The rows come from 6 hidden closed curves, with some noise, and rows from the same curve form a group. Each curve winds through 6 dimensions. The rows are also pushed far along 4 directions, which tell nothing about the answers.
(in the rows, 128 means zero)
Known rows, each followed by its group:
141 133 95 108 122 147 115 91 180 152 99 135 102 86 94 94 88 125 124 -> Z
153 126 74 106 96 160 129 149 102 128 125 163 98 158 213 110 101 131 86 -> F
132 112 116 138 91 126 125 100 155 139 133 127 155 139 112 127 103 137 120 -> Z
130 130 133 112 113 131 114 118 111 131 141 126 167 131 134 152 106 136 118 -> K
116 127 124 109 128 143 105 162 115 136 152 118 140 134 121 132 150 105 139 -> Z
129 155 127 127 148 132 111 129 128 132 115 124 128 95 119 117 139 139 133 -> X
113 117 100 122 108 107 152 113 124 99 118 150 137 141 158 144 112 150 110 -> Q
121 128 163 100 199 131 114 198 87 159 136 116 104 142 109 128 168 45 167 -> G
129 136 89 90 107 131 134 168 96 98 149 117 132 165 180 146 126 156 119 -> Z
131 121 145 110 151 135 130 135 130 146 118 111 124 131 92 139 100 108 139 -> G
131 127 31 118 89 138 118 129 138 120 114 139 130 156 169 101 91 157 101 -> Z
146 163 108 69 139 136 90 151 137 176 114 117 113 103 104 89 139 135 134 -> K
136 102 102 127 151 127 162 135 163 153 76 149 48 138 113 84 108 87 130 -> X
115 120 128 166 130 140 133 152 89 109 150 154 142 155 176 142 147 124 116 -> F
131 122 125 102 145 120 145 124 142 136 105 131 107 120 111 132 103 109 138 -> X
131 135 77 93 134 125 135 158 116 131 102 158 86 136 174 103 131 116 119 -> F
130 153 138 95 141 121 101 116 157 146 105 102 98 73 83 95 159 130 136 -> K
120 123 132 126 174 114 126 145 131 157 107 126 120 132 90 114 132 91 154 -> Q
127 131 152 145 136 112 136 119 115 128 117 135 152 126 127 147 120 135 127 -> F
113 130 176 147 197 115 134 143 129 142 108 122 96 102 80 116 170 83 163 -> K
121 121 127 137 130 134 109 152 91 130 143 126 134 160 152 123 153 114 114 -> G
146 142 78 88 102 143 122 145 159 139 118 123 92 119 136 94 125 149 127 -> X
140 134 116 109 145 137 136 124 160 143 95 138 73 95 112 99 118 114 134 -> Z
123 153 136 87 157 117 96 117 125 158 122 120 132 104 92 106 145 135 130 -> F
103 133 87 117 116 141 105 161 97 105 164 126 142 154 164 127 160 140 119 -> F
112 111 111 118 130 119 156 148 120 110 149 138 127 168 142 141 132 128 138 -> Q
170 155 127 29 108 140 94 156 102 161 127 110 71 129 167 91 153 128 96 -> Q
87 108 142 203 121 126 166 98 147 69 130 144 158 98 117 175 124 144 139 -> G
142 146 138 130 116 127 115 126 117 137 138 129 142 127 145 119 145 159 117 -> K
124 125 141 154 127 125 132 117 127 131 127 151 129 122 137 120 146 135 117 -> K
126 121 145 81 175 126 130 181 92 151 139 122 92 169 125 121 156 79 145 -> Q
116 124 164 118 155 136 111 155 137 161 135 113 126 107 73 129 158 78 161 -> Z
154 169 51 39 73 129 90 125 142 144 100 129 102 98 168 81 127 175 90 -> F
114 116 123 156 153 121 127 136 131 143 118 130 145 141 99 126 120 104 146 -> X
149 143 97 65 90 129 128 116 177 141 119 115 110 101 109 115 110 160 134 -> Q
99 139 136 154 113 97 132 101 127 97 133 136 189 102 121 160 148 179 129 -> F
124 144 119 100 123 121 117 142 130 129 123 125 114 105 131 115 164 135 132 -> Z
124 140 119 92 154 133 102 168 104 144 133 101 138 139 114 130 128 108 144 -> Z
93 127 77 146 88 129 124 131 127 90 146 140 190 127 144 159 123 163 126 -> F
125 135 134 122 92 102 131 109 164 123 145 110 179 107 94 151 134 168 151 -> X
124 159 130 99 128 131 101 108 140 121 133 104 139 82 102 128 135 159 130 -> Z
134 100 117 156 108 110 175 105 200 142 106 153 122 120 90 127 97 121 159 -> X
136 92 150 139 154 121 176 145 123 145 102 169 65 160 145 117 126 73 126 -> Q
127 107 121 174 127 152 153 121 159 123 122 139 109 133 112 121 103 127 130 -> Z
106 124 122 153 116 135 122 129 130 115 145 137 146 123 127 129 154 140 128 -> F
104 91 135 192 133 132 177 161 101 81 151 143 143 178 165 177 125 104 142 -> F
112 168 156 116 137 112 62 149 73 127 170 78 209 127 118 147 183 157 135 -> X
122 123 148 124 188 128 136 141 117 143 113 134 76 135 113 101 147 89 136 -> Q
143 122 128 110 138 145 122 148 84 115 137 122 99 158 180 133 122 90 110 -> K
134 98 171 99 201 130 154 169 132 186 103 136 48 149 79 100 138 35 161 -> Q
149 145 124 129 124 138 110 112 130 137 123 113 134 124 128 116 105 155 114 -> G
141 167 124 55 113 127 85 140 141 152 119 100 105 76 110 97 173 145 127 -> Z
108 131 110 137 75 127 118 83 139 98 144 144 164 106 142 137 133 180 97 -> K
124 128 130 146 117 102 145 106 167 126 124 132 133 116 105 118 147 158 143 -> Q
95 123 103 152 101 108 120 112 133 94 151 112 178 143 120 140 143 170 125 -> F
146 157 95 66 116 132 94 114 167 153 94 109 75 76 106 71 140 138 116 -> K
123 120 137 147 91 126 123 120 133 126 157 121 165 141 125 137 142 154 124 -> Q
126 131 134 143 122 129 124 120 120 128 130 148 129 123 146 119 147 137 112 -> K
135 147 138 121 130 106 122 105 117 119 125 118 145 120 134 131 131 160 119 -> Z
131 128 133 158 135 121 138 117 148 130 119 144 113 113 125 111 146 125 136 -> G
144 168 142 39 117 139 88 153 88 121 159 83 120 118 151 133 163 154 112 -> X
124 119 122 137 122 153 126 118 154 130 132 122 123 118 100 126 107 128 131 -> X
121 115 126 159 108 130 130 120 131 120 132 141 124 134 144 117 145 132 113 -> G
134 100 113 125 108 146 150 115 149 133 108 137 98 142 125 124 82 121 108 -> G
113 101 117 142 132 124 156 81 199 131 85 142 102 84 64 123 85 99 145 -> K
144 126 123 88 111 150 119 142 106 132 125 117 98 148 156 123 113 129 94 -> G
123 119 122 168 161 133 124 179 72 131 142 146 130 185 176 121 151 92 129 -> X
139 110 96 147 99 140 155 123 108 97 124 156 105 169 200 126 98 151 82 -> G
126 129 140 134 109 110 134 90 137 107 119 128 137 106 131 138 126 147 115 -> K
132 137 198 85 194 123 126 155 111 156 121 98 97 109 77 141 148 77 161 -> X
145 123 144 125 122 109 144 121 170 157 118 129 133 113 89 129 119 113 161 -> X
133 103 56 143 82 133 167 139 133 104 125 171 134 175 196 140 80 138 114 -> Q
132 141 100 106 110 151 116 135 129 110 116 125 100 100 154 122 124 131 112 -> G
122 144 154 131 137 99 126 130 131 127 141 113 147 118 109 129 173 153 149 -> Q
101 102 86 136 129 130 149 168 97 97 149 155 128 180 181 144 135 101 131 -> G
156 159 146 101 113 131 100 125 124 153 138 110 142 116 128 117 137 161 120 -> K
93 99 139 207 127 109 152 115 119 89 152 132 171 168 131 153 142 143 131 -> F
158 145 119 78 101 113 109 103 152 162 122 110 123 126 111 94 121 165 113 -> G

New rows, each followed by its group:
111 144 110 125 117 123 113 123 139 125 141 124 170 113 105 134 134 171 137 -> K
141 162 145 73 123 123 100 157 107 139 145 91 159 112 122 150 147 142 145 -> Q
113 133 132 125 141 117 124 107 161 129 105 122 109 83 84 113 142 121 138 -> K
84 81 139 218 152 104 175 105 166 109 119 146 147 143 75 142 123 110 161 -> F
108 114 148 168 155 114 161 169 84 101 153 142 173 168 155 184 133 109 158 -> Q
132 116 94 138 84 139 123 113 146 128 123 143 111 135 151 99 125 140 98 -> G
134 108 72 115 79 121 162 116 147 108 115 164 89 152 182 110 111 149 97 -> G
124 134 102 139 128 121 125 125 146 128 131 135 143 122 124 120 130 133 146 -> G
115 140 40 118 60 140 110 80 150 83 144 139 169 121 165 128 88 202 92 -> Z
149 180 188 83 151 125 65 127 116 165 119 74 139 61 80 118 164 134 135 -> Q
145 136 102 141 115 137 126 120 113 118 128 131 131 151 167 119 102 160 101 -> G
114 156 129 82 137 113 111 154 104 114 139 109 136 113 134 138 169 145 137 -> F
115 131 119 114 133 111 127 139 117 118 124 114 127 138 126 126 148 140 127 -> X
137 154 162 94 131 141 106 133 108 122 146 102 134 100 126 147 139 139 128 -> Q
136 128 123 129 117 106 141 124 123 124 121 142 124 138 157 125 136 136 121 -> X
129 118 63 104 117 129 126 136 151 139 108 131 97 148 131 90 111 119 123 -> F
128 133 100 116 161 122 130 158 124 160 99 161 107 134 131 99 132 110 137 -> K
118 112 122 98 125 123 141 131 139 135 135 127 112 149 111 123 131 123 133 -> Q
114 124 118 121 129 122 121 132 97 126 130 147 162 141 148 147 116 120 119 -> K
116 128 139 121 121 123 116 110 117 130 133 132 175 118 115 154 115 132 125 -> K
138 133 32 94 82 142 110 121 157 134 108 130 122 137 146 95 82 156 105 -> Z
160 125 96 116 117 143 115 116 148 166 98 156 73 124 150 67 116 102 102 -> Z
107 117 118 168 97 144 136 109 144 95 154 122 164 133 119 149 116 169 123 -> Z
111 132 130 104 145 124 117 129 123 119 130 106 144 113 102 149 122 113 144 -> K
131 115 97 135 99 145 131 99 199 150 102 146 91 92 90 86 118 128 125 -> F
120 116 121 89 126 132 118 134 116 140 132 123 119 151 121 125 121 114 116 -> Q
148 114 66 92 37 144 128 103 174 125 137 124 107 145 150 99 102 172 89 -> X
114 139 152 135 163 152 98 166 84 122 152 103 150 129 124 151 144 103 141 -> G
135 148 108 115 143 134 97 152 111 144 117 107 122 135 131 102 136 131 122 -> Z
153 126 85 107 135 164 117 187 83 150 121 162 67 170 211 89 133 85 99 -> F
110 115 119 118 178 131 134 162 97 123 117 135 102 146 137 136 124 65 141 -> K
120 123 127 160 161 117 151 135 121 115 104 143 121 130 136 136 118 113 138 -> G
123 122 75 95 124 137 125 127 139 125 103 137 92 123 139 109 104 103 117 -> K
114 139 91 106 111 113 133 127 133 107 121 141 131 115 146 129 140 157 124 -> F
115 114 115 130 118 141 134 118 122 118 127 159 118 125 151 129 123 116 110 -> K
116 109 156 101 158 120 136 146 124 149 134 122 108 149 92 127 144 94 143 -> Q
124 104 156 135 155 108 166 127 133 140 98 153 97 134 115 131 123 91 134 -> Q
115 127 101 115 99 130 137 153 102 80 158 118 144 156 175 158 136 154 122 -> F
116 104 141 169 179 122 179 145 143 129 96 168 73 127 121 120 137 78 154 -> Z
120 119 157 161 140 92 155 82 163 130 104 143 143 101 87 136 122 131 144 -> Z
131 130 128 104 159 130 126 120 142 145 107 128 74 115 108 92 136 111 127 -> Q
148 142 122 48 110 129 97 127 137 161 132 118 120 106 116 117 126 108 130 -> Z
123 128 108 125 116 157 113 155 109 117 156 117 135 152 147 131 128 133 120 -> Z
123 113 105 107 104 128 144 134 140 121 124 144 98 135 145 122 133 118 121 -> G
123 131 136 137 130 123 112 147 79 111 159 107 146 174 162 132 157 139 113 -> F
124 158 152 88 109 129 102 152 63 93 183 102 162 141 181 161 176 172 110 -> Q
127 114 105 114 117 109 138 111 147 138 115 154 131 127 128 125 111 109 134 -> Z
155 92 69 107 101 136 173 138 139 142 88 187 39 174 197 87 91 97 90 -> Q
122 121 29 137 103 140 139 131 135 101 126 155 130 163 180 115 83 149 115 -> Q
82 133 181 177 176 105 111 124 84 116 160 123 212 134 96 167 166 136 148 -> F
143 99 124 115 153 152 150 128 153 165 85 152 63 127 107 106 79 63 127 -> Q
148 171 189 72 156 150 64 158 92 163 160 73 137 97 98 130 169 112 140 -> X
138 124 141 117 113 131 137 111 141 131 134 138 114 118 133 126 129 125 124 -> Z
114 146 93 143 137 129 118 145 91 97 138 141 151 138 178 135 136 152 118 -> X
122 135 141 103 154 124 108 146 88 148 126 136 147 132 132 140 131 99 127 -> K
126 136 152 100 132 124 131 138 140 126 128 104 117 103 98 140 146 126 148 -> F
142 100 154 165 136 144 151 123 174 161 114 141 75 126 91 95 127 93 140 -> X
152 115 48 126 105 150 135 133 126 136 90 174 71 161 204 80 84 113 84 -> Q
135 90 89 153 88 142 180 116 179 109 109 152 91 138 139 129 82 123 125 -> F
148 131 154 132 140 136 132 128 110 134 116 124 101 136 144 121 122 128 108 -> G
135 145 118 92 116 124 128 148 126 121 140 115 144 125 135 147 126 145 143 -> Q
138 132 54 64 61 129 131 114 162 115 137 128 118 139 151 111 107 182 108 -> Q
130 130 128 109 147 128 133 136 125 132 125 116 133 135 114 142 101 124 140 -> G
113 104 94 140 71 108 164 95 136 89 131 160 142 153 171 144 114 172 97 -> Q
146 106 112 136 126 116 154 114 153 155 113 149 109 165 124 100 97 125 124 -> G
118 118 108 171 99 132 146 79 196 113 130 134 151 100 85 128 102 167 141 -> Q
146 170 121 36 122 144 80 131 154 175 106 103 117 58 79 105 129 132 134 -> F
119 131 177 133 96 113 138 88 148 108 150 114 158 95 102 157 151 176 126 -> Q
126 129 108 131 133 115 142 130 133 130 99 158 115 121 143 116 127 126 125 -> F
102 94 109 139 99 113 166 99 166 107 138 145 138 149 108 140 114 151 130 -> Q
113 117 77 123 140 142 146 161 111 121 119 171 120 149 167 136 104 105 130 -> F
135 148 121 73 162 124 104 134 114 158 118 128 102 127 122 95 136 122 122 -> F
122 121 141 143 116 104 150 122 159 127 136 126 161 122 95 150 130 139 162 -> X
125 88 136 176 142 129 172 113 126 107 113 159 99 151 153 141 100 81 123 -> K
133 125 128 100 88 132 116 129 128 124 160 102 134 147 131 128 142 149 116 -> X
106 95 170 179 152 130 157 158 100 112 164 132 131 178 133 153 158 99 144 -> X
125 134 105 99 152 147 112 166 92 126 122 118 80 151 156 101 145 116 107 -> X
133 153 111 106 121 137 100 117 153 136 134 101 142 98 97 115 124 154 138 -> Q
124 126 120 98 139 122 140 137 117 117 125 126 119 136 135 142 115 121 132 -> X
108 103 115 191 182 115 171 160 87 105 112 166 125 182 170 145 113 91 139 -> G
116 162 122 107 132 128 88 134 111 114 157 89 179 112 114 141 147 165 141 -> Q
132 113 141 141 117 116 147 134 135 134 127 131 123 145 128 128 137 125 132 -> Z
134 161 144 103 157 113 100 161 90 130 146 86 158 140 128 139 151 138 145 -> K
159 125 135 105 124 145 114 146 145 181 122 124 87 133 114 89 134 99 127 -> Q
133 134 128 141 148 133 105 163 94 148 136 129 129 154 148 109 152 105 127 -> X
110 126 165 143 162 92 140 144 100 121 130 121 147 143 120 148 162 117 148 -> X
116 129 154 110 165 111 123 123 155 153 113 97 129 105 48 125 133 110 162 -> F
124 106 132 157 131 112 148 118 127 133 143 139 152 174 123 131 116 136 132 -> G
139 153 144 109 134 130 108 131 134 128 137 93 114 106 113 114 156 145 135 -> K
141 176 150 87 154 140 82 148 124 152 124 90 114 76 95 105 167 140 141 -> X
127 148 157 102 133 116 107 113 105 122 153 99 148 130 119 134 150 162 118 -> F
98 108 153 160 156 119 167 158 104 90 146 133 136 152 137 172 146 108 155 -> F
149 157 114 100 95 132 75 116 146 161 126 100 141 99 109 92 141 156 114 -> X
150 122 140 125 129 132 123 122 140 155 116 114 90 139 116 96 129 116 117 -> F
109 107 121 155 127 100 160 106 157 114 110 140 129 130 107 130 123 138 135 -> X
112 137 147 138 112 130 103 88 126 108 141 108 156 102 110 137 136 166 105 -> X
110 153 142 104 179 120 99 175 69 119 139 107 121 133 144 126 187 104 138 -> K
107 122 197 123 164 109 130 127 122 138 149 122 164 111 76 168 151 87 168 -> Z
132 100 143 165 141 108 171 132 147 140 123 157 138 147 118 146 112 92 162 -> X
135 137 146 102 147 123 119 129 100 132 140 114 119 147 136 121 139 134 118 -> F
106 113 153 145 99 99 156 90 141 101 134 137 160 123 118 158 136 162 119 -> Q
138 162 143 85 137 122 86 99 182 171 105 82 136 56 30 105 127 142 153 -> Q
115 133 135 133 153 108 134 119 122 119 116 131 153 116 114 149 119 125 142 -> X
149 156 175 46 127 129 88 122 138 170 139 91 124 78 78 125 149 110 143 -> Z
148 132 133 112 104 131 138 110 144 125 125 135 96 116 146 117 130 143 113 -> X
136 118 77 122 79 140 121 154 100 121 157 144 138 187 201 119 128 146 97 -> Q
